The rows are grouped in 2 ways, from coarse to fine. Each group lies inside one group of the grouping before and may be the whole of it. The rows also spread widely along 5 directions, which tell nothing about the answers.
Known rows, each followed by its group in each grouping:
[-15  16   6  13   3 -26 -11   2  14  18  22  36  18  -4] => litig J_482
[  5   4   1 -12  24  -3   8  14 -18 -20 -22  -9 -10   8] => Tere J_235
[-5 12  0 20 15  1  0 -2 42 -8  5 15 27 16] => litig J_886
[ -1 -19 -19   5   0  -6  -1  -8 -15  -6  -8 -18  -1  -8] => bolab J_732
[-11  11  20 -13  -8   1   9   6  -2 -10 -11 -12  -1   5] => zepa J_562
[  6 -16 -19  13   9   0   2  -6  11 -28 -11 -18  12   5] => bolab J_744
[  1  -3  18 -24  -2   4  21  10 -38  -2 -10 -11 -14 -11] => Tere J_758
[-12 -13  18  -6 -15   4  -9  -2  18   8   6   9  11   3] => zepa J_564
[ -9   4  19 -24 -36  17  15  -4  -8  20   5 -17  -4 -10] => zepa J_672
[ -8   1 -47  -1 -11  12   2  -8 -36  34   2 -40 -31 -16] => bolab J_102
[-11  24   1  -9  -7   9  33   0  -5  -3  -5  -9  -6  11] => litig J_73
[ -8   7 -14  -9 -17  16  -1 -14  11  12  -1 -24  -5   3] => zepa J_122
[-12  36  25  -9 -14   5   0   3  14   1   2 -15   4  20] => zepa J_122
[-11   0 -11 -17  -7   4  -9   5 -24  11  -9 -17 -15  -5] => zepa J_564
[-13  28 -26  -5   6 -10 -24   3 -14  24   0 -19  -7   8] => zepa J_564
[ -8 -10 -17  -2  -1  -5   3  -6  -4   1  -3  10  -2 -12] => litig J_482
[ -2  31  -6  -3  25 -17  -5  15 -19   8  -2  -5  -5   9] => Tere J_235
[  1  21 -11  -6  28 -19  -6  14 -31   4  -8 -10  -4   1] => Tere J_758
[ -5  -2  -4  -6  -2   7  19  -9   0 -12 -13  -5  -2   3] => litig J_482
[-12  16  -1  -1   3   7  12  16  -9 -13 -17  -6  -2   2] => litig J_886

New rows. What belongs after each?
[-10  18 -21   3   4  -8 -26  -7  12  24   8  -8   6  11] => zepa J_564
[-12   8   3 -11 -21  18  37 -13   5   7   3  -9  -7   6] => litig J_73
[-11  17  -9   4   1 -19 -10   0   2  54  35  16   0  -8] => Tere J_235
[ -7   9  19  -6   2  -3   3   6   4 -26 -18  -7   4  12] => zepa J_562
[ -3  15 -30  -5  13 -10  -8   2 -21  36  10  -7 -14  -8] => Tere J_235
[ -8  12 -18 -16 -18   7   8  -7 -12  28  -2 -28 -20  -8] => zepa J_562
[ -9  -3 -26   4 -14  -1  -1  -3 -24  22  10 -19  -8 -19] => bolab J_744
[-10 -20  -6   2  -2   0   5  10  -3  -9  -4  16   2 -17] => litig J_886
[ -2 -20  27 -25 -14  13  15  10 -11 -29 -24 -12   3  -4] => zepa J_672
[ -7  -2 -19  -6   7  -4   5  -3 -12 -10 -14  -2  -5  -4] => litig J_482
[-14  24  37 -27 -15  10  10  20 -25 -26 -26 -23 -15  10] => zepa J_122
[ -3  -3 -21   5 -19  10   5 -11 -10  23   9 -27  -7 -15] => bolab J_744
[ -7 -20 -29 -17 -10  15  32  -5 -25  -9 -15 -12 -19 -14] => litig J_73
[  5  14 -11 -11  26  -2   7   4 -19  -7 -15 -22  -3   6] => Tere J_758
[ -9   4 -13   5  -5   6   0   0 -17  11   2 -18 -12  -6] => bolab J_102
[ -4   5  -9  -5   7   1 -14  -2   5  -9 -13 -18   3  15] => zepa J_564
[ -4 -13 -25   8  17  -6  -9   7 -22 -13 -15 -18  -9  -6] => bolab J_102
[-17  20   7 -14   0 -15 -17  23 -35 -13 -17  -6  -8  -3] => zepa J_122
[ -6   4  28   6  21 -24 -11  15  18 -44 -16  17  23  15] => zepa J_562
[ -9 -17  -8   6  -8  11  10  -5  22   6   8  13   9 -11] => litig J_886
[-15   2   8 -18 -33  12   1  -5   2  18   7 -14  -6  -6] => zepa J_122
[-18 -17  22  -7 -19  -6  26   4   0   0  12  33   6 -17] => litig J_73
[-1  2  5 -9 -4  0 10 -2  1 21 11  4 -1 -2] => Tere J_235
[ -2   9  28 -21 -25  17  30 -11  -3  35  19  -9  -4  -6] => Tere J_758
[-18  -9  16  -7 -17 -13 -18  11  -8   9   9  17   1 -17] => zepa J_122
[ -7 -30   1  -5   0  -4  20   5  -4 -31 -10  25   3 -12] => litig J_73
[-13 -12 -27  -5  -7 -11  -2   2 -35  17  -2  11 -18 -29] => litig J_482
[ -6  -4  -6  16  10 -22 -13   5 -13  -5  -2  -1  10  -1] => bolab J_732
[ -9  -1  -4  11  -6 -15  -7   7 -17   6   8  -1   1 -15] => bolab J_744
[-11  17  20 -12  -9  -6   6   6  -6  -5  -8  -7  -3   4] => zepa J_562
[-12  21   6   4   3  -9  13   5   4  -9   2  14   6   7] => litig J_73
[  7  10 -32  20  11  -1  -7 -14  24  -2   3 -27  12  15] => bolab J_744
[ -1   1 -19  10   2  -3  -2   0  -8  -2   0 -18   2  -4] => bolab J_744
[-18   4  39 -27 -34  12  12  11 -19  -6 -10  -8  -9  -5] => zepa J_122
[ -9 -10 -14  15  -3 -22 -15  -3 -20  14  10   2   3 -13] => bolab J_732
[ -9  -6  -3  26  -5 -21 -16  -1  16  20  28  16  20 -12] => bolab J_744
[ -8 -13  -4  -6  -6   3  14  -7   1  -5  -4  10   2  -6] => litig J_482
